Every row belongs to one group in each of 3 separate groupings. Each group adds its own fixed numbers to the row, and there is some noise. The rows also spread widely along 11 directions, which tell nothing about the answers.
Some rows, each with its group in each grouping after it:
1.28,0.21,-0.43,1.00,0.67,-1.53,1.11,0.37,1.22,0.56,-1.14,-0.56,0.18,1.42,-1.05,0.12,-0.09,-0.54,1.60,-1.34,0.37,-0.94,0.90,-2.24,-0.33,1.66,1.93 : K135 M K663
-2.81,-0.04,1.77,2.22,0.51,-1.75,0.07,2.99,2.20,0.78,-0.24,1.02,0.09,1.87,-1.03,-1.82,0.04,-0.96,2.93,-1.89,-0.03,-2.49,0.46,0.80,-0.46,-2.66,-1.37 : K135 S K822
0.33,-0.88,1.84,-1.82,1.80,0.49,-1.80,1.80,-1.08,-1.88,-1.59,-0.90,1.74,-1.17,2.00,2.53,-1.06,0.84,0.50,-0.07,0.43,-0.24,-1.89,0.91,-0.32,-0.05,-0.59 : K751 L K663
-0.45,0.53,0.67,3.21,-0.50,-0.19,2.68,-0.50,0.08,-0.33,-0.20,-0.26,-1.67,1.04,2.49,-1.99,0.08,-3.05,-0.13,-0.50,-0.13,1.34,0.42,-1.97,0.66,0.96,-2.42 : K327 P K51
-0.40,0.12,1.23,1.77,1.26,-0.62,0.82,-0.13,0.33,0.08,0.84,-0.61,-0.26,0.77,0.90,-1.86,-0.99,1.57,1.33,0.31,-0.27,-1.04,0.99,0.01,1.41,-0.71,0.56 : K625 Q K51
0.83,4.31,1.63,0.08,-2.38,-0.77,1.14,-0.93,5.75,0.81,-3.91,-2.97,-2.50,1.58,-0.24,2.29,1.24,-2.43,2.16,-0.50,-3.11,-0.85,1.54,-2.50,3.00,4.47,0.07 : K327 K K822
-0.73,0.56,2.62,-4.79,0.89,-2.25,-1.04,-0.43,4.88,-0.35,-0.63,-2.05,-1.62,-0.59,0.33,0.41,-1.95,0.57,0.09,-1.84,-2.51,-0.19,0.83,-0.02,0.18,-0.66,1.90 : K751 M K51
-2.00,0.71,0.48,3.00,1.47,1.99,0.23,2.05,-2.30,1.46,-0.56,-1.10,2.39,0.95,3.13,-2.10,0.14,2.12,0.80,-0.31,1.43,0.35,1.02,-0.27,0.57,-0.98,0.34 : K777 L K663
-1.79,-2.15,1.09,1.73,1.78,-1.87,0.71,1.37,-0.56,-2.60,0.22,1.92,1.59,-0.81,-0.83,0.23,-0.45,1.37,2.29,1.02,1.54,-3.10,0.15,2.81,0.45,-2.79,-1.89 : K777 S K51
-0.99,0.92,1.09,-3.22,-0.50,0.79,-0.04,-0.48,1.20,0.03,-5.11,-1.54,0.79,-1.94,0.09,2.72,0.31,0.02,0.33,-1.56,-0.30,0.09,1.77,-1.23,-0.28,0.33,-0.34 : K22 Q K822
-2.78,-0.18,-0.78,0.52,-1.20,1.01,-0.15,-1.55,0.62,-0.70,0.24,-0.64,3.13,-1.41,0.23,-1.43,-0.98,1.42,1.00,0.23,-0.45,-1.06,0.01,1.32,0.71,-2.80,0.51 : K625 K K663
0.48,2.09,2.22,-3.18,-1.39,-0.49,-1.30,1.00,2.01,1.18,-2.36,-3.12,0.09,0.23,0.14,2.62,0.47,1.01,0.87,0.45,-1.00,-0.07,-0.56,-0.59,1.47,3.21,3.02 : K22 P K51
0.67,-0.14,2.74,1.73,0.80,-0.09,-0.79,1.58,1.08,-1.13,-0.54,0.22,-0.37,1.39,0.89,-0.25,-2.58,-2.16,2.32,-0.52,-1.63,-1.69,-3.01,-0.59,1.20,-0.74,-1.80 : K135 S K822
0.79,-1.17,2.47,0.44,2.83,-1.79,-0.24,1.53,0.11,-2.85,1.15,-0.58,0.16,0.34,0.75,0.97,-1.95,1.85,1.16,0.88,0.06,-1.87,-1.97,1.92,0.67,-0.80,-0.93 : K327 K K51
-0.20,-1.01,-0.39,-2.39,-0.44,-1.20,1.05,-1.65,1.08,-1.98,1.49,-0.82,-0.40,-0.70,1.51,-1.33,-1.43,-1.15,-1.97,-0.94,-0.22,1.18,-0.35,-0.61,-0.40,0.59,1.05 : K22 S K663
-0.93,-1.18,1.70,1.64,0.86,-0.83,1.02,-0.55,-4.18,0.60,-0.45,1.22,-0.40,-1.28,2.97,-3.03,-0.56,0.77,0.51,2.15,2.28,-0.83,2.78,0.76,1.57,-3.37,-1.42 : K625 P K822
-4.80,1.73,-0.67,-0.53,-0.51,2.94,1.07,-1.21,1.74,-0.11,-2.03,-2.84,3.68,-1.35,1.74,-0.06,-0.32,1.54,-0.12,-2.46,-1.40,1.67,1.35,-0.05,-0.47,-1.89,-1.26 : K22 L K51
1.10,-0.26,2.91,0.77,0.71,-2.41,-1.41,2.79,3.46,-0.41,1.07,-0.11,-1.63,2.73,-0.76,-0.21,-1.59,-1.41,2.94,-0.94,-1.52,-2.31,-2.92,0.35,0.87,0.77,1.53 : K751 S K51
-1.76,-0.06,-2.21,2.40,-0.73,-0.45,2.70,1.58,2.07,-0.89,-2.87,-0.08,2.61,0.60,-3.51,3.43,2.28,-1.49,1.69,-2.81,1.58,-0.65,-0.37,-0.85,-2.35,1.85,-0.65 : K625 P K51
-1.85,0.74,-0.28,0.97,-1.44,-1.21,0.32,-0.21,2.93,-0.08,1.39,-0.53,0.13,1.07,-0.72,-2.40,-0.27,-1.05,1.55,-0.84,-1.11,-1.47,-0.34,0.54,0.46,-0.16,0.81 : K22 K K663
-0.33,0.30,0.78,-2.25,0.09,-0.37,0.01,0.68,2.96,0.35,-0.71,-2.45,0.81,0.86,-0.30,0.68,-0.71,0.51,-0.09,-1.99,-0.81,0.05,-0.15,-1.52,-0.52,1.03,3.16 : K135 S K51
-2.88,1.07,-0.43,0.17,-2.72,0.88,1.08,1.07,0.84,1.24,0.56,-2.09,2.06,0.34,0.81,-0.61,2.26,0.32,-1.16,-0.41,1.01,0.64,-0.30,0.22,-0.35,1.79,1.46 : K135 K K51
0.50,0.98,-0.53,3.67,1.27,1.14,0.53,1.58,-1.28,0.78,-2.45,-1.32,2.73,1.50,-0.42,1.61,0.50,1.05,2.34,-0.47,1.03,-0.64,-0.36,-1.91,0.77,1.51,1.00 : K625 P K663
-0.02,3.29,3.35,0.42,-0.21,-1.43,0.33,-0.74,2.86,0.11,0.08,-2.42,-2.31,1.40,1.57,-0.51,0.04,1.27,1.89,1.55,-2.02,-1.85,2.17,0.82,3.87,1.52,-0.46 : K22 K K822
-3.52,1.74,0.12,-1.99,-3.08,-0.08,1.31,-1.85,2.72,0.89,-2.00,-1.28,0.00,-1.42,0.90,-1.53,1.42,-1.49,-0.22,-0.73,-1.19,0.21,3.32,-0.33,0.75,-1.02,-0.48 : K135 S K663
-0.03,1.50,0.34,1.67,-0.72,1.78,0.05,1.28,-2.19,2.05,-1.12,-1.67,2.10,0.86,1.31,-0.31,0.37,0.65,0.33,-0.05,1.04,0.49,-0.91,-1.60,1.05,2.00,2.13 : K22 P K822
-1.00,0.70,-0.95,-0.55,-2.62,1.24,2.32,0.25,1.43,1.51,-2.78,-2.07,0.17,0.44,1.21,0.39,1.87,-2.65,-2.13,-2.58,0.47,2.93,0.25,-3.95,-1.24,3.69,1.82 : K777 P K51
-1.13,-2.22,-0.22,-2.38,1.33,-3.68,0.98,-1.47,1.45,-3.96,1.95,1.44,1.16,-2.96,-2.23,1.28,-1.38,1.69,0.75,0.22,0.76,-3.45,0.93,3.50,-0.46,-2.40,-0.26 : K751 M K822
-0.55,-1.04,1.96,-1.41,0.34,-0.75,0.07,-0.11,0.33,-0.91,-1.97,0.43,-1.48,-1.53,1.71,-0.82,-0.56,-1.27,0.05,-0.18,-0.17,-0.23,0.85,-0.10,0.19,-0.67,-1.56 : K777 Q K663
0.29,0.21,0.31,-4.01,1.34,0.15,-1.63,-1.27,4.07,-0.65,0.91,-3.25,1.17,0.25,0.48,-0.65,-3.98,1.97,-0.38,-2.99,-3.11,0.63,-1.41,-1.96,0.09,-0.59,5.27 : K751 S K663
0.30,1.78,-0.99,0.66,-1.58,1.52,0.30,-0.54,2.06,0.15,2.07,-2.93,2.21,1.13,0.13,-0.10,-1.32,0.37,0.52,-0.45,-2.02,-0.61,-2.57,-1.41,1.11,2.83,3.73 : K135 L K822
-0.32,0.28,0.80,0.72,-1.86,-0.84,0.31,-0.16,0.55,1.46,1.35,-0.47,-0.70,0.43,1.53,-2.76,0.35,-0.42,1.12,1.85,-0.27,-1.17,0.29,0.17,2.01,1.44,2.98 : K777 L K51

New rows, each followed by its group in each grouping:
0.06,0.59,1.19,0.55,-0.36,-1.08,-0.72,2.21,0.92,0.98,-1.74,-0.46,0.58,1.15,-0.43,0.88,1.19,0.05,2.26,-0.22,0.70,-1.55,0.46,-0.30,0.94,1.65,1.98 : K751 S K663
-0.77,1.21,1.68,1.44,1.64,-0.68,1.80,-0.44,2.19,-0.87,-2.55,-1.18,-0.56,1.28,0.61,0.58,-0.54,-0.19,1.97,-1.41,-1.20,-0.52,2.17,-1.21,1.36,-0.28,-2.27 : K22 S K51
-3.21,0.11,2.50,1.92,0.58,0.33,-0.31,3.08,-0.70,1.98,0.08,-0.40,0.30,1.32,2.30,-3.24,0.21,0.64,0.71,-0.74,0.80,0.29,0.13,0.62,0.41,-1.89,-0.20 : K777 P K51
-1.66,1.19,0.97,2.78,0.54,1.66,1.50,0.57,0.25,-0.89,-0.38,-1.79,1.37,0.47,1.82,0.02,-0.54,0.44,0.32,-0.41,-0.73,0.35,-1.14,-0.52,1.17,0.45,-1.93 : K777 P K51
-2.23,-0.20,0.67,0.61,-1.57,-2.01,1.44,1.94,0.71,1.92,1.05,0.15,-1.87,1.97,1.76,-3.46,1.86,-1.95,-0.76,-1.19,1.85,0.97,1.55,-0.44,-0.81,1.05,1.04 : K22 S K51
-2.08,0.92,-1.44,0.05,-0.16,0.94,2.15,-0.63,1.31,-0.69,-1.85,-2.14,3.74,-0.99,-1.23,2.17,1.13,1.72,0.32,-1.65,0.49,0.28,1.02,-0.42,-0.15,0.82,0.46 : K751 P K51
-3.07,-0.52,1.64,-3.05,0.78,-2.29,0.33,-0.07,1.39,-2.24,-2.15,-0.35,1.32,-3.13,-1.11,2.74,1.04,2.25,0.98,0.19,0.65,-1.91,2.45,3.69,-0.18,-2.68,-2.66 : K751 P K51
-4.28,0.65,1.01,-0.59,-0.12,0.01,0.88,1.60,2.04,0.54,-0.09,-1.42,1.58,0.21,0.70,-1.01,0.72,1.24,-0.15,-1.98,0.01,0.15,1.32,1.18,-0.96,-1.78,-0.42 : K135 S K51
-1.02,1.75,0.69,-0.44,-1.31,-0.09,0.72,0.39,1.73,0.79,-1.72,-1.70,-0.22,0.60,0.58,0.35,0.61,-0.94,0.18,-1.52,-0.43,0.43,0.62,-1.25,0.31,2.02,0.17 : K22 P K822
-1.80,0.86,2.31,-2.91,0.74,1.39,0.03,-2.57,-0.63,-1.21,-2.50,-2.18,1.57,-3.47,3.06,0.68,-1.35,3.39,-0.66,1.70,-0.97,-0.65,2.72,1.14,2.62,-2.59,-0.79 : K777 K K822
-0.55,2.28,0.66,1.54,-1.23,0.67,0.56,0.49,-0.77,1.37,-1.22,-1.47,0.99,0.61,1.86,-0.05,2.06,1.02,1.06,1.21,0.88,-0.59,1.55,-0.63,2.74,2.30,1.12 : K751 S K663
0.08,-0.53,1.42,0.98,0.81,-1.26,0.20,0.88,1.10,-0.37,-1.70,-0.03,-0.79,0.91,0.15,0.22,-0.64,-1.22,1.28,-0.66,0.31,-1.29,0.13,-0.71,0.15,-0.27,-0.39 : K625 K K822
1.08,-1.27,3.48,-0.61,3.74,-3.44,0.31,1.98,2.30,-2.35,0.43,-0.09,-2.66,1.12,0.23,0.78,-1.19,0.97,1.10,-0.75,0.02,-1.74,0.41,0.96,0.30,0.35,-0.83 : K777 Q K51
-1.23,0.39,-0.74,2.86,-2.17,1.48,1.65,-0.54,-0.57,0.06,-0.94,-0.49,2.68,-0.37,-0.38,-0.25,0.91,-0.58,1.31,1.06,0.60,-1.19,-0.89,-0.30,0.79,0.22,-0.15 : K135 K K51
1.82,0.73,1.03,2.72,0.71,-0.01,0.65,1.66,-0.15,-1.86,0.97,-1.35,0.84,1.36,0.47,2.06,-0.25,-0.13,1.61,1.07,0.27,-1.79,-2.60,0.31,1.24,3.24,-0.63 : K135 L K822
-1.02,-0.11,-0.23,2.81,0.36,-0.20,0.46,1.29,1.88,-0.21,0.97,-0.17,0.77,2.15,-0.24,-1.52,-1.47,-1.44,1.90,-2.38,-0.41,-0.75,-1.84,-0.66,-0.64,0.00,-0.09 : K22 L K822
-0.64,-1.12,-0.31,1.87,1.07,-0.79,1.73,-0.01,-0.09,-2.01,1.48,0.05,0.77,-0.06,0.00,-0.44,-0.59,0.62,0.47,-0.25,0.94,-1.03,-0.44,0.58,-0.08,-0.06,-0.56 : K625 Q K51
1.09,0.62,0.88,-1.74,1.06,-0.30,0.20,-0.85,3.42,-0.38,-1.57,-2.18,0.25,0.17,-0.05,1.64,-2.12,0.65,0.81,-1.31,-2.12,-0.44,-0.43,-2.15,1.02,1.42,2.86 : K777 M K51
-2.19,1.17,0.84,1.83,-0.79,-0.06,0.11,1.18,3.07,0.19,0.08,-0.53,0.48,1.60,0.10,-1.13,0.22,-1.23,1.93,-1.92,-0.98,-0.81,-0.33,-0.27,0.75,0.01,-0.40 : K751 S K663
-3.23,2.99,-0.09,0.35,-0.30,2.04,2.06,-1.31,2.77,-1.02,-2.39,-2.82,2.55,-0.58,0.66,1.75,0.17,0.92,0.44,-2.15,-1.78,0.31,1.81,-0.48,1.35,0.00,-2.16 : K22 S K822
-2.41,0.56,-0.56,0.63,-1.09,0.09,2.00,-0.79,1.02,0.39,-0.55,-0.85,0.30,-0.14,1.38,-1.85,0.58,-0.84,0.10,-1.32,0.02,0.92,1.97,-0.42,-0.53,-0.33,-0.59 : K22 L K51
-0.63,-0.16,-1.58,3.42,0.80,2.00,1.41,1.68,-1.12,-0.78,0.08,-0.97,4.02,0.75,-0.66,1.18,-0.23,0.76,0.47,-1.67,1.32,-0.38,-2.49,-1.12,-0.62,1.49,0.82 : K777 P K822
-0.69,1.32,-1.17,1.18,0.12,0.73,1.74,-1.61,1.65,-1.44,-0.80,-1.36,2.13,-0.52,-0.55,1.45,-0.75,0.19,1.13,-1.19,-0.79,-0.97,-0.14,-0.75,0.76,1.14,-0.34 : K22 M K822
-1.53,0.25,-0.73,1.32,-0.79,-0.21,1.09,-0.12,2.31,-0.43,0.00,-0.10,0.75,0.17,-0.47,-0.85,-0.15,-1.79,1.56,-1.98,-0.73,-0.78,-0.23,-0.62,-0.45,-0.17,-0.19 : K751 L K822
2.22,-2.50,3.12,-2.69,2.18,-4.14,-1.93,1.23,1.25,-1.74,-1.57,0.81,-2.35,0.08,-0.18,0.99,-1.61,-0.43,1.68,0.03,0.79,-1.88,-0.17,0.70,-0.23,-0.83,0.41 : K751 K K663
-0.53,2.85,0.75,-1.48,-2.21,-0.64,0.05,1.21,2.00,3.17,-3.70,-2.24,-0.86,0.74,0.06,1.17,3.82,0.15,1.03,-0.88,0.37,0.07,3.21,-1.62,1.31,4.36,2.87 : K751 Q K663
-2.62,2.42,1.41,-1.58,-2.26,0.18,-0.30,0.22,0.86,0.79,-0.87,-1.86,1.02,-1.36,1.43,0.35,1.73,1.32,0.38,1.30,-0.41,-0.93,1.64,1.63,1.59,0.56,0.10 : K135 M K663
0.96,-0.59,3.93,-3.80,2.40,-0.93,-2.70,0.09,1.54,1.19,-3.78,-0.79,-1.39,-0.84,1.89,-0.69,-3.85,0.61,1.42,-1.32,-2.08,-0.72,0.98,-2.15,0.77,-2.86,2.38 : K777 M K822
1.40,2.34,1.49,-0.90,0.96,-1.08,1.62,-2.10,3.07,1.68,-3.41,-2.75,-2.22,1.23,1.49,0.43,0.09,0.23,1.38,-0.93,-1.74,0.49,4.59,-3.30,2.15,2.26,1.82 : K751 L K51
-0.02,0.04,-1.00,-0.89,-0.31,0.52,1.90,-2.49,0.04,-0.49,0.92,-1.70,0.90,-0.93,0.98,-1.37,-0.95,1.20,-1.32,-0.22,-0.12,0.87,0.58,-1.26,0.46,1.20,2.24 : K22 Q K51
-1.95,-0.99,0.48,1.16,-0.74,-1.90,0.84,1.97,-0.66,2.15,-2.41,1.53,0.82,0.16,-1.12,-0.74,2.10,-0.60,2.18,-0.50,2.59,-1.56,2.33,0.21,-1.21,-1.47,0.51 : K135 M K51
-1.33,-0.82,-0.22,-0.42,-0.04,-1.10,-0.38,0.84,0.35,0.99,0.39,-0.07,0.90,0.77,0.53,-2.83,-0.51,0.39,0.60,-1.19,0.62,-0.24,0.81,-0.46,-0.43,-1.22,2.69 : K22 S K663
